The rows of a group lie close to one hidden flat surface of 8 dimensions, which passes through zero. Surfaces can cross.
In the rows, 128 means zero.
Known rows, each followed by its group:
[127 111 160 157 175 168 175 131  71 114 112 121 146 176 104  64 154 110
 109 139] : P
[176  94 128 147 143 137 115 125 114  97 149  99 153 153 153 123 151 165
 138 130] : S
[114 147 124 174 175 100 121 121 192 112 174  96 146 153 159 176 161 129
  89 132] : P
[ 93 114 160 155  87 112 134  84 117 130  93 151 132 140 153 182 103 156
 189 127] : S
[126 162 164 129 140 154 142 130 166 161 118 137 114  93  86  95 117 124
  53 123] : F
[ 69 193 122 164 158 105 122  85 127 157 105 109 100 167 129  60 126  84
  93 161] : D
[122 113 130 132 140 110 144 124 128 118 149 136 150 142 144 177 138 120
 156 131] : S
[144 105  93 108 120 147 112 126  41  94 102 113 122 173 117  60 136 113
 155 137] : D
[104  99  77 172 125 113 123 130 126 113 159 119 125 125 216 182 140 145
 198 131] : D
[134 146 108 108 165 102 137  81 126 150 155 156 141 123 174 174 121 104
 165 154] : F
[109 127 126 101 136 162 162 118 105 129 112 180 126 108 131 161 114 102
 139 117] : F
[176 131 158 138 167 182 144  91 169 113 155 159 151  89 136 169 133 155
  66 116] : F
[ 92 195  88  65 170 125 118 124 163 123 122 137 118 153 129 150 136  64
  61 113] : P
[150 106 128 156 104  95 110 131 168 138 173 119 134  88 159 179 128 170
 169 134] : S
[106 111 142 122 154 168 184 170 106 142  79 138 143 150 168 141 136 134
 142  92] : F
[159 129 145  56 133 107 129 155 133 125 131 127 160 155  63 138 136 101
 108 120] : D
[125 166 110  81 181 176 131 106 148  88 114 144 133 156 130 156 141  97
  42  99] : P
[ 73 160 129 140 136 172 160 126  94 158  53 142  90 133 147  63 107 111
 110 116] : D
[154 168 151 136 166 146 111  37 113 123 108 124 131 167 124  81 123 130
  78 156] : F
[122 151 108 141 128 123  93 109 144 101 146 114 112 130 108 107 132 115
  87 136] : P
[147 156 149 118 189 147 150  59 114 129 111 145 158 172 154 137 126 122
 105 141] : F
[116 136 117 113 115  56 115 139 157 167 146 114 140 136 164 183 124 128
 185 137] : S
[143  64 128 149 114 131 162 213 117 131 163 125 138  90 126 136 147 143
 179 116] : S
[104 156 148 141 100  73 118 163 217 179 165 126 108  66  96 159 120 123
 108 133] : D
[116 116 104 125 115  74 132 173 157 166 176 127 129  92 156 177 129 120
 188 139] : S
[155  88 213 137 145 146 182 185 167 129 137 128 179 128  79 167 154 155
  93  96] : P
[ 58 142 154 122 127 132 168 139  98 140  67 143 126 178 108 118 124  89
 130 115] : D
[ 95 188 126 122 104 107  79  85 125 138  77  98  91 167  90  45 105 110
  88 145] : S
[126 116  92 165  83 137  72  52  98  83 105 125  99 130 183 131 106 171
 169 131] : P
[118 134 142 103 154 169 154 144  95 113  82 126 134 172  93  81 139 105
  83 110] : D
[122 111 140 167 142 117 124  90 117  97 127 109 151 182 160 159 145 144
 151 136] : P
[137 128 180 133 139 134 131  76 153  97 114 138 166 167 125 195 131 153
 106 118] : S
[144  76 109  80 120 159 157 184  95 110 108 145 150 126 165 184 134 143
 184  85] : D
[164 100  80 152 135 147 120  80 118 108 175 155 132  78 222 189 119 161
 185 138] : F
[171 150 153 130 196 130 157  85 159 158 163 140 161 119 166 158 135 139
 106 144] : F
[174 107 125 119 131 123  95  58  97  66 143 130 157 172 128 157 134 139
 144 146] : P

New rows, each followed by its group:
[ 82 158  92 171 149 105 113 181 161 132 161  79 101 139 113  71 159  92
  77 142] : D
[145 133 127 143 114 106  95  94 120 122 149 119 119 129 110 100 120 127
 133 159] : D
[142 129 126 158 126 123  82 111 140  89 122  76 132 177 132 104 145 159
  98 127] : F
[133 159 159 113 109 108  91 104 156 134  77  94 131 172 112 113 116 158
  96 116] : S
[106 174 103 133 145 150 112  44 104 129  91 148 101 146 168 104 105 112
 111 142] : F
[159 117 142 166 107 164 121  69 134 135 131 156 113  65 167 137  96 188
 143 134] : D
[178 105 185  70 159 142 182 177 109 144 139 148 173 133  37 108 142  99
 103 128] : P
[127 147 171 175 185 173 149  96 148 104 125 122 140 157 115 105 151 133
  39 125] : D
[ 84 178 100 156 141 141 123 124 157 168  92 110  85 114 195  99 113 141
 107 117] : F
[158 112 100 163  86  72  71 176 159 147 182  64 105  88 123  78 134 165
 153 155] : S
[146 110 148 113  59  91  93 155 169 139 149 128 119  72  80 153 106 157
 143 123] : P
[150 116 120 150 173 154 165 126  70 148 138 129 130 126 147  60 137 116
 149 159] : P
[142 134 141 120 169 129 147 142 137 127 151 121 150 143  95 118 153 103
  87 134] : P
[ 74 112  92 177  87 113 111 103  54 114  97 122  95 155 152  83 120 115
 204 153] : D
[ 99  86 117 131 115 133 164 223 128 142 116 120 130 116 164 158 141 142
 177  88] : F
[111 107  89 133 137  89 121 153 120 116 134  91 146 182 204 176 150 137
 190 120] : F
[ 75 112 136 227 101 160 139  79  99 117 103 139  95 112 171 111 115 160
 158 138] : D
[180 164 141  91 201 131 129  81 154 128 145 127 169 165 135 146 142 124
  70 137] : D
[ 73 165 112 108 111  97 131 179 177 178 112 127 101 103 135 147 116 107
 121 106] : P
[129 136 105 146 118 138 103  65  97 122 108 130 110 131 181 111 105 149
 158 142] : S
[108 139 164 102 157 105 164 158 105 151  85 101 160 215 100  91 145 101
 123 126] : F
[105 140 122 138 142 184 127 104 151  87  89 136 122 140 169 177 133 150
  79  83] : P
[135 120 122 106  90 104 119 188 139 174 103 101 120 114 152 119 113 166
 171 109] : S
[111  97 117 141  76 151 144 175  89 153 109 141  86  65 132  84 105 140
 179 120] : F
[102 104 181 136 133 107 160 140 110 122  95 118 167 204 111 156 142 124
 156 123] : P
[ 94 123 146 113 103 121 148 158 106 157  83 134 127 138 115 117 112 117
 161 119] : P
[145 134 120 138 102 117  73  78 115  84 136 113 117 151  97  98 125 130
 110 148] : F
[122  89 113 122  57 122 116 192 142 112 167 146 103  47  71 148 118 125
 149 114] : F
[147 137 135 159 145 176 112  32 115  86 127 153 126 128 145 131 118 144
  89 140] : S
[102 127 118 240 132 119 105 119 140 109 163  83  99 127 136  69 150 142
 109 162] : P
[159  93 188 121 154 106 170 153 118 129 148 124 185 166  77 143 153 122
 139 138] : P
[101 161 100 102 149  99 164 199 130 224 141 130 103  82 134  75 120  79
 147 147] : P
[ 97  99 110 189 143 119 136 137 133  87 159 114 141 153 172 174 158 133
 156 125] : D
[152 174  92 111 126 153  85  91 137 152 113 124  85  88 159  77 101 146
  94 132] : S
[ 61 141 140 124  93 128 129 144 134 124  60 129 113 162 125 142 116 122
 125  93] : P
[123 119 104 116 109 195 128  87  95 111  59 162 111 111 210 158  95 171
 161  90] : P
[ 60 134 141 152  95  73 114 123  91 125  96 103 115 197  76  82 129  87
 154 152] : S
[142 149 176  96 145 124 147 123 156 140 146 155 147 118  46 130 125  98
  70 134] : F
[162 142 125 153 137  94  75  42 144 105 143  97 145 173 177 157 127 167
 139 150] : S
[130 145 135  71 122 122 141 171 161 158 126 146 129 100  96 149 118 108
 106 108] : P
[ 95 170  87 113 148  96 111 115 157 131 131 121 119 154 167 157 130  98
 122 133] : P
[137 138 101 128  99 123  96 122 172 142 142 134 105  68 168 166 107 160
 136 116] : P
[162 100 143 125 135 159 140 118 114 102 134 149 148 119 120 147 132 143
 127 119] : F
[109 104 139 138 120 202 175 120  78 114  92 181 115  93 128 118 111 125
 134 111] : S
[104  83 137 199  77 152 130 116  66 103 109 132 104 121 118  77 118 152
 177 144] : S
[141 160 127 116 150  99  89  62 139 100 139 113 143 180 112 133 133 108
  96 152] : F
[187 109 179 170 156 151 123 130 139 106 124  74 163 173 116  78 154 191
  79 124] : F
[121 119  95 138  97 166 122  96  80 124 107 163  92  82 151 103  98 128
 163 135] : F
[162 130 193 108 178 103 160 155 159 141 142 102 183 183  80 133 159 126
  90 132] : F
[145 142 103 123 143 116 120 142 172 157 164 124 123  85 177 160 124 146
 131 124] : D
